The rows are grouped in 3 ways, from coarse to fine. Each group lies inside one group of the grouping before and may be the whole of it. The rows also spread widely along 12 directions, which tell nothing about the answers.
Some rows, each with its group in each grouping after it:
2.073, 0.798, -0.472, 0.032, 3.150, -0.248, 3.324, -0.494, 0.642, 0.816, 2.813, -1.456, 0.310, -1.375, 1.369, 1.176, 1.125, -0.799, 0.167, 0.250, -2.265, -0.959, -0.244
j_581 Zir j_230
0.896, -0.042, -0.081, -1.970, 0.339, -5.672, -1.780, 4.692, -0.784, 3.722, -1.057, 2.304, 0.267, -3.696, 0.212, -0.717, -3.101, 2.839, 2.339, 1.417, -2.037, -4.983, 2.913
j_451 sino j_373
0.430, -2.667, 1.986, -5.456, -3.913, -0.931, -2.070, 1.193, -0.549, -2.500, 1.169, 1.201, 0.380, 0.835, 0.680, 0.633, -0.823, 0.173, 0.434, 1.868, 1.619, 1.864, 1.055
j_994 toroz j_481
2.972, -1.130, -0.192, -4.592, 1.575, -1.987, -1.834, 1.289, -6.308, 3.114, 5.475, 0.518, 2.170, -2.477, 0.946, -0.970, -1.877, 2.275, 0.674, -0.290, -0.590, -2.013, -0.742
j_581 depuv j_540
-4.507, -0.472, 1.260, 0.676, -3.104, -0.480, -1.990, 0.966, 2.496, -1.077, 0.735, 1.465, 5.875, -6.298, -0.562, -0.737, -3.462, 0.033, 4.384, 3.125, 0.554, 0.410, -1.439
j_994 gad j_678
0.714, -0.547, 2.504, -5.222, -0.904, -1.332, 1.866, 2.290, -3.537, 0.539, 3.755, -2.483, 1.315, -3.705, 2.116, 2.970, 0.340, 1.190, 1.909, 4.629, -2.209, -1.038, -2.709
j_581 ras j_606
2.084, 1.673, -4.173, 3.045, 2.770, 1.740, 1.046, -1.897, 3.480, 2.281, -0.186, -2.082, -0.015, -0.298, -2.314, -1.537, 0.968, -1.621, 0.466, -4.070, 0.138, 1.064, -0.602
j_451 sino j_822
0.929, 0.573, 0.480, 0.317, 0.258, 3.002, 1.668, -3.676, 0.343, 0.145, 3.577, 1.263, 0.616, 1.131, 0.079, 3.905, -2.917, 2.575, -3.582, -1.659, 0.981, 0.320, -2.777
j_994 luga j_978
1.299, 2.800, -1.756, -1.885, 4.030, -0.688, 3.209, 1.607, 1.534, -0.710, 2.266, -2.270, 0.504, -1.708, 5.882, 1.314, 0.968, -0.344, 0.748, 2.347, -3.035, 0.549, 1.155
j_451 tamam j_284
0.813, 1.859, -1.134, 2.126, -0.781, 2.283, -0.764, -1.120, 2.246, -0.156, -0.172, -4.461, -0.265, -0.423, 0.741, 0.664, -0.821, -2.167, -0.466, 0.229, 1.818, 1.512, -0.829
j_581 ras j_819
3.191, -2.240, 0.440, -4.058, 0.990, -2.397, -0.985, 1.145, -4.045, 1.318, 1.759, 3.131, -0.896, 0.094, 1.060, 0.276, -2.693, 2.549, -2.322, -1.046, 0.117, -2.358, 1.810
j_994 fuv j_309
-1.270, -1.366, -4.575, -3.262, -0.664, -1.870, -5.631, 0.275, 0.710, -3.291, -1.330, 4.147, -0.109, -1.686, -0.345, -3.807, 0.889, -1.422, 0.501, -2.061, 1.705, 1.445, 4.873
j_994 luga j_530
2.851, -1.537, 0.923, -6.773, -0.018, -3.232, -0.319, 2.965, -4.557, 2.416, 2.150, -0.731, -0.776, 1.678, 2.077, 2.017, -0.766, 2.353, 0.343, 1.475, -0.715, -1.452, -0.235
j_581 depuv j_572
0.045, 1.732, 0.469, 0.422, -2.442, 0.832, 1.380, -0.733, 5.148, -3.332, -1.899, -0.627, -3.406, 3.800, 1.347, 4.588, -1.408, 0.613, -1.367, 0.891, 2.305, 0.108, 0.650
j_994 luga j_765
-0.293, -2.047, -2.430, -0.034, 0.757, 1.151, -2.489, -1.105, -1.330, 2.590, -2.126, -2.896, -0.286, -4.196, 0.078, -1.165, 0.505, -3.716, -3.802, -0.268, 0.202, 3.308, 1.394
j_669 Vup j_857
2.142, -2.580, 1.756, -5.032, -0.582, 1.001, 1.140, -0.605, -5.693, -0.244, 3.894, 0.391, -1.137, -1.687, -1.837, 1.525, 1.143, 1.884, 0.541, -0.375, 1.297, -0.161, -4.118
j_994 fuv j_916
-1.657, -1.920, 1.533, -0.223, 2.546, 0.243, 0.333, -2.654, -3.042, 1.987, -0.259, 0.456, -3.374, -0.290, -1.075, -0.441, 3.386, -4.602, -2.479, -0.271, 0.605, 1.793, -1.369
j_581 depuv j_728
1.845, -0.041, -1.760, -4.525, 0.113, -4.104, 1.197, 3.797, 1.327, -0.559, 1.205, 0.833, -1.241, 0.307, 0.102, 2.428, 0.526, 3.365, 2.948, 0.693, -1.401, -2.979, 1.064
j_669 dad j_638
0.836, 2.031, 0.265, 1.193, 0.737, 0.204, 1.222, -0.293, 1.410, -1.281, 0.272, -2.299, -2.029, -0.203, 2.899, 1.007, 0.409, -2.870, -0.998, 1.891, 0.322, 0.910, 0.845
j_581 divu j_548
-1.281, 0.878, 3.366, 0.594, 2.532, -0.887, 2.255, -1.753, 0.519, -1.695, 3.354, 4.509, 0.653, -0.871, 1.879, 0.201, 0.424, -2.929, -0.469, 2.425, -2.238, 1.082, 0.306
j_581 divu j_893
-0.041, -1.241, -2.285, -4.013, -1.892, 2.806, -1.679, -1.424, 0.248, -4.027, 2.581, 1.062, -1.186, -1.077, -4.964, 0.647, 3.876, -0.437, 2.004, -1.994, 1.578, 2.194, -1.766
j_581 depuv j_540
0.109, -0.854, 2.192, 1.403, 0.935, -0.006, 0.730, -1.672, 1.105, -0.406, 1.316, -0.535, 2.115, -2.114, 3.115, -2.366, -0.922, -4.488, -0.344, 1.423, -0.866, 2.167, 1.525
j_994 luga j_978
-2.261, 0.783, 0.480, 0.547, 1.741, -1.369, 4.695, 0.027, 1.946, -0.769, -3.243, -0.494, -3.162, 0.457, -0.215, 1.327, 4.008, -1.935, 3.144, 1.151, 0.289, -0.805, -2.429
j_994 fuv j_309
1.619, 0.171, 3.151, 0.150, 0.294, -2.492, 2.328, 0.836, 1.884, -1.702, 1.134, 3.925, -2.332, 0.454, -1.781, 1.145, 1.042, -0.742, 2.493, 1.346, -2.137, -2.673, 1.413
j_581 divu j_893
0.300, 0.453, -1.191, -1.616, -0.297, 0.518, -0.587, 0.694, 1.691, 0.748, 1.613, 1.209, 2.203, -1.640, -0.309, 1.805, -2.260, 2.606, 0.078, 0.192, -1.164, -0.035, -0.186
j_451 tamam j_284
0.822, -1.750, -1.275, -5.467, 3.003, -4.528, 0.314, 1.773, -1.958, -0.549, 1.516, 3.335, 1.275, -1.792, 2.249, -2.315, 2.459, -0.716, 3.025, 0.090, -2.425, -0.453, 2.535
j_994 luga j_765
-2.533, 1.736, 2.283, 1.226, -2.078, 1.390, 1.917, -1.273, 5.234, -1.871, -0.408, 1.603, -1.902, 1.153, -2.412, 3.863, -0.316, 0.283, 0.675, 1.445, 0.975, 0.817, -2.503
j_451 sino j_822
1.741, -2.330, -1.018, -3.297, -1.952, 1.830, -4.582, -1.697, -1.277, -2.752, 2.811, -0.270, 0.699, -1.301, -1.029, -3.317, 1.499, -3.981, -0.991, -0.822, 1.378, 4.597, 1.844
j_581 ras j_606
0.917, -0.861, -3.550, 0.683, 1.833, 1.924, -1.922, -2.775, 2.593, -1.114, 0.707, 2.291, 0.303, -0.622, -2.200, -2.094, 1.382, -4.152, -2.785, -3.527, -0.731, 2.613, 3.264
j_581 depuv j_540
4.795, -1.528, -0.524, -5.775, -2.137, -2.086, -1.725, 1.762, 0.311, 1.060, 2.294, -2.378, 3.341, 5.004, 2.683, -0.651, -2.250, -0.381, 0.130, 0.689, -0.986, 2.517, 2.138
j_581 ras j_606
-1.103, 0.149, 2.995, 4.357, 2.167, -1.711, 3.966, -0.404, 2.119, 6.304, -1.896, -1.657, 3.241, -0.720, 1.573, 1.025, -2.665, -3.466, -1.557, 2.936, -3.419, -0.437, -1.129
j_581 divu j_548
1.852, -2.271, 3.229, -1.250, 0.176, -2.249, 2.040, 2.059, -0.361, 2.950, 0.481, -1.991, 0.457, -1.779, 0.385, 1.181, -0.365, -2.099, 0.893, 2.544, -3.157, -1.474, 0.460
j_581 depuv j_728
0.404, 0.529, -2.912, -4.839, -1.977, -0.623, 1.300, 3.110, 3.460, -6.749, 0.840, -0.914, -0.033, -6.101, 2.062, 2.722, 2.553, 0.842, 3.906, 2.353, -2.463, -0.818, 2.725
j_994 luga j_978
-4.363, -0.811, 2.115, -2.661, 1.769, -1.289, 2.256, -2.177, -2.269, 2.896, 1.560, 3.643, 0.854, 1.352, -0.857, 2.892, 1.218, 0.908, -0.757, 1.443, -0.316, 0.514, -4.939
j_581 Zir j_230
3.168, 1.707, -3.463, -0.499, 0.743, -3.102, -2.931, 1.285, 0.757, 2.689, 1.742, -0.340, 4.125, 3.596, 1.776, -3.788, -2.997, 0.307, 2.778, -1.958, 1.047, 0.613, 1.376
j_581 divu j_548
-1.475, 4.176, -1.260, 0.323, 1.828, -2.766, 0.894, 2.095, 2.019, 0.908, -0.868, 1.924, -1.915, -1.767, 2.740, 3.855, -2.766, 3.632, -0.865, 1.839, -0.631, -4.090, 1.071
j_451 sino j_373

New rows, each followed by its group in each grouping:
0.855, 1.303, 1.042, -1.990, -2.185, -1.070, -0.580, -0.455, 1.781, -0.135, 2.695, -1.947, 4.069, 5.902, 4.262, -0.571, -3.865, 0.686, 2.751, 1.080, 2.708, 3.016, -1.957
j_994 luga j_978
-1.359, 0.568, -1.123, 0.522, -0.058, -1.835, -5.101, -1.295, 1.890, 0.304, -0.381, 8.008, -1.009, 1.823, -3.053, -1.899, -3.079, 1.222, -1.845, -2.954, 2.257, -0.279, 2.866
j_451 sino j_373
3.168, -0.635, 2.044, 5.783, 0.680, -1.128, 0.829, -0.076, 3.244, 3.006, 0.279, 2.056, -2.138, -1.096, -5.306, -0.258, -2.673, 0.211, 0.476, -2.173, -0.488, -4.808, 1.400
j_669 dad j_638
-0.473, -1.594, -1.909, -0.542, 1.159, -0.670, -1.292, -0.024, -1.295, 1.106, -1.194, 2.968, 0.054, -4.213, -1.184, -0.222, -1.250, 0.389, -2.266, -1.544, -0.166, -1.585, 1.436
j_994 fuv j_309
2.845, 2.255, -0.903, 0.738, 0.010, -1.626, 0.562, 2.246, 1.919, 3.177, 0.639, -4.020, 1.353, -0.213, 0.879, -0.282, -3.020, 1.758, 3.260, 0.282, 0.328, -1.889, -0.831
j_451 sino j_373
-1.450, -0.100, -3.051, 1.077, -1.767, -3.515, -2.376, 3.347, 2.864, 3.497, -4.247, -3.086, 1.077, -1.869, -1.405, -1.766, -1.092, -0.564, 3.727, 0.469, 1.281, -1.170, 0.719
j_669 dad j_638
4.590, -0.662, 2.040, 0.426, 1.784, -3.132, -0.080, 1.651, 1.314, 1.306, 2.883, 0.636, 2.478, -0.874, 1.842, -2.858, -2.408, -1.866, 2.001, 1.165, -3.172, -0.301, 3.981
j_669 Vup j_857
1.159, 0.598, -2.164, -0.329, 1.600, 0.894, 0.788, -1.424, 0.663, 2.396, -0.722, -3.873, -0.078, 3.157, 1.348, 0.358, 0.855, -2.139, -1.560, -1.049, 0.617, 2.301, -1.316
j_581 ras j_819
-1.415, -0.603, 0.276, 0.857, -1.286, 2.093, 0.604, -2.023, 3.505, -0.691, 0.861, 0.022, 4.167, -0.788, -0.006, 0.428, -1.304, -2.125, -0.420, 0.553, 0.112, 3.441, -0.995
j_994 toroz j_481
2.472, 0.234, -2.582, -3.276, 0.040, -0.528, -2.730, 1.435, 2.093, -2.567, 1.620, 0.989, 0.241, -0.098, 1.843, -2.233, 0.009, -0.595, 1.018, -0.512, -0.373, 2.061, 4.114
j_451 tamam j_284
1.067, 1.411, -0.596, -0.267, -1.681, 1.577, -1.692, -0.100, -0.740, -2.858, 0.542, -5.612, -3.323, 0.108, 2.810, -0.869, -0.205, -0.991, 1.542, 0.890, 5.699, 1.516, -1.062
j_994 gad j_678
-3.829, -0.732, 1.685, 2.494, 1.407, -0.820, 0.438, -2.839, 0.553, 0.636, -2.925, 3.767, -2.935, 0.029, -2.644, -0.673, 2.011, -2.724, 0.170, -0.727, 1.864, -0.236, -1.108
j_994 luga j_765
5.405, -2.962, 4.191, -1.228, -2.099, 0.668, -1.856, -0.199, -3.038, -2.004, 3.697, 0.964, -2.804, -0.585, -1.792, -1.794, -2.260, -0.150, -0.045, -0.904, 2.457, -1.302, 1.284
j_994 fuv j_309
3.059, 0.115, 0.457, 1.973, 3.943, -1.022, 1.417, -2.156, -1.051, 1.779, -1.226, 2.185, -6.405, 3.938, 0.183, 0.169, 1.207, -2.853, -5.236, -2.020, 0.008, -1.294, 2.847
j_581 divu j_893
1.280, -0.472, -0.801, 2.408, 1.281, 0.244, 1.299, -0.460, 0.288, 4.872, -1.418, -2.096, -0.444, -2.265, -3.224, 1.945, -0.895, 0.871, -0.631, -1.049, -0.757, -1.759, -1.660
j_669 Vup j_857
2.607, 1.200, -4.612, -2.798, 2.191, -1.129, -2.925, 1.076, -3.216, 1.662, 2.059, 1.262, -0.569, -2.348, 0.897, 1.429, -1.769, 3.883, -2.464, -2.355, -0.010, -3.259, 1.499
j_581 ras j_819
3.049, -1.943, -0.117, 1.914, 2.513, -0.475, 2.087, -0.886, -0.688, 4.312, -1.062, -2.281, -0.442, -1.557, -2.058, -1.814, 0.636, -1.889, 0.781, -2.589, -0.696, -1.660, -0.467
j_994 luga j_765
3.334, 0.820, -2.517, -0.943, -1.699, -0.832, -3.468, 0.118, 1.504, 1.269, 0.623, -1.288, 0.037, 6.727, -1.612, -2.081, -1.951, 0.505, 2.120, -3.115, 3.809, 0.706, 0.350
j_581 depuv j_540
-1.283, -0.032, 0.333, -0.865, 0.231, -0.713, 0.319, 0.147, 2.196, -0.587, 1.563, -0.284, 1.376, -1.076, 3.316, 1.428, -1.655, -1.895, -2.171, 2.689, -0.853, 2.497, 1.124
j_669 dad j_638
-2.151, 1.696, -4.501, -4.624, -2.595, -0.170, -1.713, 1.202, 0.045, -3.098, -1.209, -1.956, -1.922, 0.035, -0.346, 2.221, 3.319, 1.033, 2.761, 0.696, 2.906, 1.740, -2.060
j_581 divu j_893
2.884, 0.019, 3.996, 3.005, 0.453, 0.125, 1.618, -0.568, 1.028, 3.276, 0.740, 0.464, -2.468, 2.601, -3.450, -0.223, -1.564, 0.779, 2.108, -0.758, 0.723, -2.532, -1.845
j_451 tamam j_284
1.776, 0.546, -1.191, 1.078, 0.668, -0.511, 0.312, 0.910, 0.850, -2.039, -2.449, -4.013, -3.565, -1.169, 2.011, -2.813, 2.329, -4.172, 1.944, 0.080, 2.100, 0.306, 1.999
j_994 fuv j_309
3.765, 0.020, 3.358, 0.323, -4.382, 2.337, -0.100, -1.361, 2.531, -3.205, 1.468, -0.201, -3.183, 5.218, -1.414, 2.618, -3.628, 0.898, -1.282, -0.392, 4.115, 0.352, -0.487
j_994 fuv j_916
-3.240, 2.012, -1.599, -0.534, 0.994, -0.336, 1.014, -1.644, 4.655, -6.975, 1.874, 6.272, 0.608, -2.469, -0.336, 0.264, 3.304, -0.848, 3.801, -0.052, -0.911, 0.854, 0.830
j_994 luga j_978
-0.003, 2.859, -2.752, 1.916, 2.920, -1.515, 1.456, -0.028, 3.956, -2.216, -0.371, -1.025, 1.994, -0.054, 4.088, -3.640, 1.316, -4.554, 3.500, 0.352, -0.124, 2.040, 1.776
j_994 fuv j_916
1.536, 1.648, -0.788, 1.901, 0.617, 0.396, 3.894, 0.078, 7.587, -2.532, -1.284, -1.115, -2.241, 0.554, -2.881, 0.163, 3.452, -2.526, 4.140, -0.655, -1.748, 0.354, 0.811
j_451 sino j_373
0.437, 0.593, 0.375, 1.783, -1.322, 0.548, -1.629, -0.106, 1.917, -2.466, 0.288, -2.333, -0.431, -1.115, 1.545, -2.356, -1.432, -2.346, 2.123, 0.833, 3.145, 1.055, 1.068
j_994 gad j_678
-1.281, -0.389, -3.651, -4.626, -1.490, 1.562, 0.183, -1.458, 3.080, -2.488, 0.401, -0.295, 2.265, 2.759, 0.886, 2.646, 0.345, 0.776, -0.886, -0.781, 0.867, 4.353, -1.220
j_994 luga j_530
3.446, 1.508, -1.325, -0.033, 4.343, -3.225, 1.147, 1.092, -1.151, 2.833, 2.684, 0.441, 0.470, 0.304, 1.099, -1.734, -0.235, 0.290, 2.367, -1.269, -1.544, -3.331, 0.971
j_581 depuv j_540
3.792, -0.089, -1.037, -2.258, 2.331, -3.379, -1.171, 2.561, -4.530, 4.400, 2.999, -2.008, 1.619, -1.972, 1.173, -2.565, -1.280, 0.961, 2.883, -0.409, -0.492, -3.275, 0.246
j_581 depuv j_540
2.684, -2.266, 1.121, 1.024, 1.161, 2.739, 1.836, -2.130, 1.411, 2.414, 1.144, -1.218, 0.324, -0.269, -3.792, -1.209, 1.191, -2.417, -0.030, -1.888, -1.411, 2.091, -1.365
j_451 tamam j_284
-3.683, 1.393, 4.287, -1.127, 0.122, -2.487, 1.323, 0.645, -2.865, -0.168, 1.319, 1.107, -0.304, -3.850, 4.810, 2.429, -1.910, 1.047, 0.986, 5.300, 0.509, -2.182, -2.108
j_994 luga j_978
-0.998, 3.487, -1.331, -0.268, 0.160, -2.080, 0.348, 0.226, 3.070, -0.211, 1.153, 2.631, 2.314, 3.727, 2.297, 2.319, -2.627, 1.877, 0.932, 0.976, 0.029, -0.022, -0.396
j_581 divu j_893
-0.490, 0.219, -2.981, 2.252, 0.988, 0.996, -1.529, -2.167, 0.688, 0.744, -0.174, -0.775, 1.616, -2.873, -1.199, -3.218, 0.310, -2.094, 1.520, -2.654, 1.750, 1.186, -0.587
j_994 luga j_978
-2.487, 1.344, 4.072, 2.835, -3.284, -1.068, -0.368, 0.082, 4.106, -0.145, -1.602, 2.676, 0.454, 1.608, 1.436, 3.168, -5.667, 0.851, -1.443, 3.406, 1.831, -1.456, 0.742
j_994 toroz j_481
4.505, 0.335, 0.783, -0.464, 2.780, -4.173, 2.718, 1.991, 2.539, 2.772, 2.104, 1.733, 2.152, 3.407, 0.755, -0.510, -1.919, 0.089, 2.565, -0.326, -3.900, -3.165, 2.430
j_581 depuv j_540
-1.319, 1.009, -4.355, 1.986, 2.373, -1.853, 0.835, 0.522, 2.033, 2.788, -2.743, -1.921, -1.561, -1.028, -2.661, -1.260, 3.009, -1.116, 3.110, -2.027, 0.901, -1.029, -1.417
j_669 dad j_638
0.968, -2.431, -2.306, -3.896, -0.780, 1.024, 0.880, -0.262, 1.839, -4.128, 0.092, 0.874, -1.060, -3.555, -1.912, 0.708, 3.782, -1.317, 0.974, -1.237, -1.776, 1.205, 1.863
j_994 luga j_978
-2.537, 0.047, -4.100, 0.658, 0.620, -0.652, -2.699, 0.143, -0.359, 2.554, -4.219, -1.107, -2.203, -1.938, -2.978, -0.998, 2.241, -1.679, 0.579, -2.000, 2.123, -0.428, -0.388
j_581 depuv j_572
0.859, 0.173, 2.955, 2.159, -3.029, 1.185, -0.234, -0.731, 4.634, -3.518, -0.411, -2.371, -0.780, 0.444, 2.045, 0.117, -2.125, -3.599, 0.203, 2.169, 1.891, 1.909, 2.102
j_994 luga j_765
1.332, 0.646, -1.393, 1.405, 4.914, -0.767, 3.389, -1.900, 1.899, 0.145, -1.027, 3.046, -4.313, 1.939, -0.456, 1.041, 3.445, -3.034, -3.305, -1.867, -2.377, -0.459, 2.419
j_581 divu j_548
1.942, 2.415, -0.880, 1.236, 0.746, 2.424, -0.011, -1.780, 0.818, 0.798, 3.147, -1.135, -0.573, -0.306, 0.070, 1.802, -2.930, 1.968, -2.195, -1.423, 1.608, 0.179, -1.669
j_451 sino j_373
7.403, 1.973, 3.028, 0.427, 0.296, -1.625, 1.834, 1.273, 0.580, -1.176, 2.735, -0.568, -5.744, 3.929, 0.825, 2.130, -1.167, 1.412, -0.106, 0.334, -0.029, -4.966, 2.813
j_581 ras j_606
0.744, 2.849, -3.247, 1.333, -0.466, -0.516, -2.764, -0.627, 0.884, -0.480, 0.447, 1.169, 0.270, 2.792, -0.587, -1.579, -2.551, 1.947, 2.307, -2.951, 4.765, -0.720, -1.051
j_994 fuv j_916
5.200, -2.490, 0.349, -2.340, 2.560, 0.451, 2.174, -0.620, -2.636, 0.414, 4.909, -4.138, -1.423, -1.080, -0.156, -2.705, 3.452, -3.183, 1.459, -1.164, -0.518, 2.018, -0.996
j_669 dad j_638
-0.841, -0.837, 2.158, -0.221, -3.987, -0.201, -3.230, -0.458, 0.285, 2.832, 0.601, 1.298, 3.016, 1.036, -2.381, 1.392, -5.097, 1.460, -1.182, 1.124, 1.386, 0.049, -1.598
j_581 ras j_606
2.216, -1.123, -2.058, -1.188, 1.508, -1.419, -0.424, -0.542, 0.676, -0.487, -0.067, 3.513, -2.877, 3.083, -3.072, -1.105, 0.924, 1.334, 1.268, -3.955, 1.733, -1.681, 1.132
j_994 gad j_678
-1.479, -1.996, -3.633, -1.377, 0.893, -0.629, -1.366, -1.689, 1.747, 3.384, -2.540, 2.672, 1.399, 1.971, -4.591, -0.032, 1.323, -0.093, -0.572, -3.205, -0.286, 2.650, -0.882
j_669 Vup j_857
3.089, -2.665, 2.186, -1.536, -1.262, -1.227, -1.606, 1.470, -3.557, 1.273, -0.663, -1.501, -3.659, -3.268, 0.986, 0.482, -2.137, 0.044, -2.327, 0.849, 1.058, -3.013, 2.626
j_994 luga j_765
-5.850, 1.944, 1.059, 2.329, -3.120, 1.014, 1.932, -1.512, 5.876, -1.499, -3.933, -1.384, -0.260, 1.660, -0.454, 3.587, -0.451, -0.872, 1.819, 2.752, 2.701, 1.533, -3.676
j_994 luga j_530
-3.182, 1.409, -4.328, 2.064, 0.337, 0.931, -1.967, -1.948, 0.357, 2.855, -2.244, -0.009, -1.502, 0.235, -5.419, 0.869, 1.758, 0.916, 1.159, -3.692, 3.802, -0.624, -4.178
j_581 depuv j_728
1.220, -0.704, -1.776, 1.074, 0.462, -2.842, -0.513, 1.976, 3.009, 0.550, -4.737, -1.736, -1.952, -0.965, 0.156, -2.523, 2.056, -5.271, 0.796, 0.455, -1.426, -0.055, 4.810
j_581 divu j_548
0.322, 3.727, 0.426, -1.370, 2.856, -2.514, 1.078, 0.858, -1.991, -0.993, 5.162, 3.544, -2.009, 0.057, 1.213, 3.318, -0.071, 4.252, 2.599, 0.671, 0.503, -4.459, -2.063
j_581 depuv j_728
0.102, -1.328, 0.018, 1.842, -0.200, 2.254, -1.920, -3.313, 2.444, -2.186, -0.232, 1.436, -2.699, 0.898, -2.324, -1.947, 1.685, -4.911, -2.688, -1.870, 1.952, 2.958, 2.226
j_581 Zir j_230
